The same things were measured in two ways. Each way mixes the same 4 hidden numbers, adds some noise and spreads widely along 3 directions of its own, which tell nothing about the thing.
(in the rows, 128 means zero)
Some things both ways: the first way, then the second way.
[109 117 118 154  65 116 142 112  87 125 146  94 117 115 113 143]
[147  93 161 137 135 136 136 119 140 161 136 145 125 125 169 179 139 100
 149]

[130 130 137  74 132 128 114 115 126 135 133 146 127 126 126 116]
[105 149 125 118 134 143 119 133 114 156 129 153 189  94 143 126  81  88
 158]

[ 91 112 114 131 109  94 158 115 109 119 138 123 191 107 118 106]
[159  73 145 107 114 137 133 119 122 129 124 151 119 139 197 166 133 111
 155]

[100  92  90 188 134  96 123 138  76 129  96 128 141 167 120  82]
[112  91 111 175 154  89 139 154  93 147 101 148 102 131 156 166 141 132
 103]

[124 107 106 147 127 111 116 128 101 144 113 122 123 154 124 102]
[ 94 153 115 175 167 137 122 153 107 156 122 145 135 107 140 153 121 119
 108]

[134 144 150  45 130 151 112 136 154 133 118 125 110 145 137 124]
[115 114 131 108  83  78  77  93 131 131 145 139 211 148 119  90  58 134
 145]

[ 90  96 101 209 107  86 161 145  93 128  94 149 163 150 129  93]
[127 129 134 185 185 162 154 158 115 159 120 142  64 110 170 205 180 121
 100]

[147 155 147  87 107  95 137 122 145 107 167 118 157 135 136 160]
[123  87 123  86 111 150 108 124 130 128 126 153 179 142 208 140  75 100
 165]

[106 144 139 143  68 198 114 147 117 166  49 112  39 165 125 126]
[177 132 188 149  96  70 136 112 178 147 150  73  79 118  89 147 168 177
  73]

[132 114 112 163 115 130 113 149 110 129 101 139 113 139 110 107]
[ 95 129 118 154 145 108 108 152 139 139 119 122 133 133 149 146 103 147
  85]

[135 160 137 175  39 159 140 153 132 138  99 116  64 154 127 166]
[124 118 173 169 157 137 126 124 175 187 153 133 138 124 144 194 140  98
 136]

[125  72 114  41 176 132  85  89  81 126 145 155 160  65  77  73]
[123 190 103  82 113 148 119 150 105 110 120 115 155  80 136  87  76 141
 105]

[142 146 143 144  34  84 148  90 103 112 180 143 123 103 111 174]
[160  96 171 124 125 182 108 102 182 142 163 133 124 151 202 185 136 119
 146]

[146 176 153  56 114 136 120 132 171 140 137 102 110 170 146 149]
[143 146 139 101 101 147 101 113 149 117 148 117 148 125 154 121  99 144
 120]

[138 130 146  81 157 105 119 137 148 124 124 162 168 153 136 116]
[129 107 110  95  94 105 104 130 118 105 116 127 154 140 168 106  81 150
 117]

[ 94  99  95 148  91 121 128 117  76 135 120  96 123 115 112 114]
[169  86 154 141 101  92 126 113 142 122 133 112  84 151 152 157 157 166
  98]

Other things, the second way, with their names:
(8): [130 144 157 204 136 100 103 104 139 154 160 123 108 137  96 152 157 167
  87]
(263): [169 108 152 119 119 117 160 133 121 142 117 124  87 104 153 164 161 127
 120]
(357): [ 84  75 111 217 149  44 101 140 115 150 114 142 122 174 132 160 125 158
  82]
(260): [154 139 158 171  90  59 101  95 137 126 153 100 104 140  72 113 153 198
  71]
(271): [112 155 146 160 110  73  80 107 162 144 156 104 169 137  83 108  95 167
  91]
(304): [121 153 128 114  88 125  69 100 144 113 158 124 188 139 129  90  69 156
 121]
(391): [129 115 118 147 102  94  85 113 132 107 138 117 124 165 140 120 113 185
  83]
(193): [120 109 126 112 138 141 130 165 155 135 110 112 122 129 197 165 103 126
 105]
(53): [130 140 124 146 145  98 162 157  85 153 106 135 106  79 121 144 145 121
 106]
(415): [104 206 103 123 139 127 130 169 101 134 111 111 137  68 108 102  96 143
  79]
(294): [110 113  99  96 161 190 145 168  95 131  99 167 142 104 231 167  96  79
 155]
(384): [111 141 120 121 116  72 126 159 132 135 107  99 138 109 117 114  90 150
  81]
(381): [140 110 124 154 117 116 105 101  91 126 139 159 130 141 143 134 135 145
 129]
(380): [111 105 132 163 162 139 120 156 159 144 124 120  99 150 189 189 131 137
  90]
(60): [136 101 133 143 147  77 181 178 107 158  84 118  76  93 144 173 158 126
  95]
(63): [105 141  85  98 156 202 129 171  85 118 104 161 141 100 222 145  84  97
 138]
(398): [137 146 131 123 138 152 143 162 137 131 116 108  88 105 169 159 137 142
  87]
(108): [137 190 142 147 166 198 145 143 114 158 142 142 104  69 144 162 154 107
 123]
(364): [ 62 143  70 214 150  53  95 155  63 126 100 146 133 138 102 108 104 183
  54]
(183): [174  55 161 166 120 101 135 121 153 130 126 115  48 170 177 198 186 166
  89]
(393): [ 81 139 107 191 171 126 104 160 135 143 123 129 120 142 153 161 113 155
  70]
(195): [121 110 119 100 108 116 112 133 124 124 120 136 162 132 168 122  81 128
 133]
(321): [107 109 113 170 154 103 133 142  79 153 111 166 129 118 145 154 132 113
 129]
(99): [118 113 118 122 138 162 105 151 154 117 124 119 117 150 208 159 103 148
  95]
(238): [155 153 136  74 126 163 158 148 115 137 116 125 127  67 166 138 119  99
 140]
(297): [107 118 151 149 158 141 129 137 150 181 136 145 160 113 159 176 112  79
 154]
(334): [125  91 139 168 103  52  98 102 127 140 136 133 143 159 114 129 121 159
 110]
(341): [114  95 118 162 152  98 139 166 122 143  99 125  89 132 171 177 139 139
  84]
(18): [137 147 123 120  89 100  92 118 134 101 138 101 130 137 126  97 102 190
  78]
(212): [143  90 139 148 122  46 162 151 114 146  98 111  85 116 126 153 152 146
  88]
(376): [181 137 160  75  93 141 140 107 125 131 141 128 138  87 142 124 126 114
 155]
(98): [ 79 121 101 189 179  98 134 178 103 158  99 139 113 121 150 168 127 130
  81]

Some of these things the first way, each followed by its name:
[149 109 122 116 137 158  79 138  93 151  95 152  69 141  92  92]
(384)
[118 110 121 139 125 126 112 131  95 151  94 134 119 152 124  95]
(334)
[124 121 126 145 115 125 130 144 124 128 112 145 125 144 127 111]
(398)
[ 86  94 106 156  98 148 133 127  83 153  87  95 107 134 111 114]
(8)
[104 115 119 182 130 145 126 177 117 151  41 127 101 194 141  90]
(60)
[137 113 120  90 117 118 103 110 104 127 155 122 125 122 105 123]
(195)
[141  71 107 153 209  88  67 136  66 157  88 158 113 208 113  48]
(364)
[117 113 114 168 119 139 102 142  92 159  64 122  70 186 128  96]
(212)
[132 122 105 210  66 115 140 145 102 115 121 124 104 143 107 144]
(380)
[106  57  80 220 109 105 129 129  46 115 116 160 140  93  80  80]
(341)
[ 89  85  81 142 147 106 131 132  86 138 110  77 154 149 124  84]
(321)
[132 122 135 108 103 190  97 138 118 151  88 123  70 127 113 119]
(271)
[140 136 140 126 146  48 144 142 142 105 149 177 203 154 144 123]
(294)
[137 153 136 156  98 129 151 191 173 115  86 159 139 154 147 128]
(193)
[104  87  95 110 133 118 114 118  88 125 126  96 143 112 100  95]
(391)
[121 113 154  64 157 131 129 129 138 110 111 200 179  84 114  89]
(304)
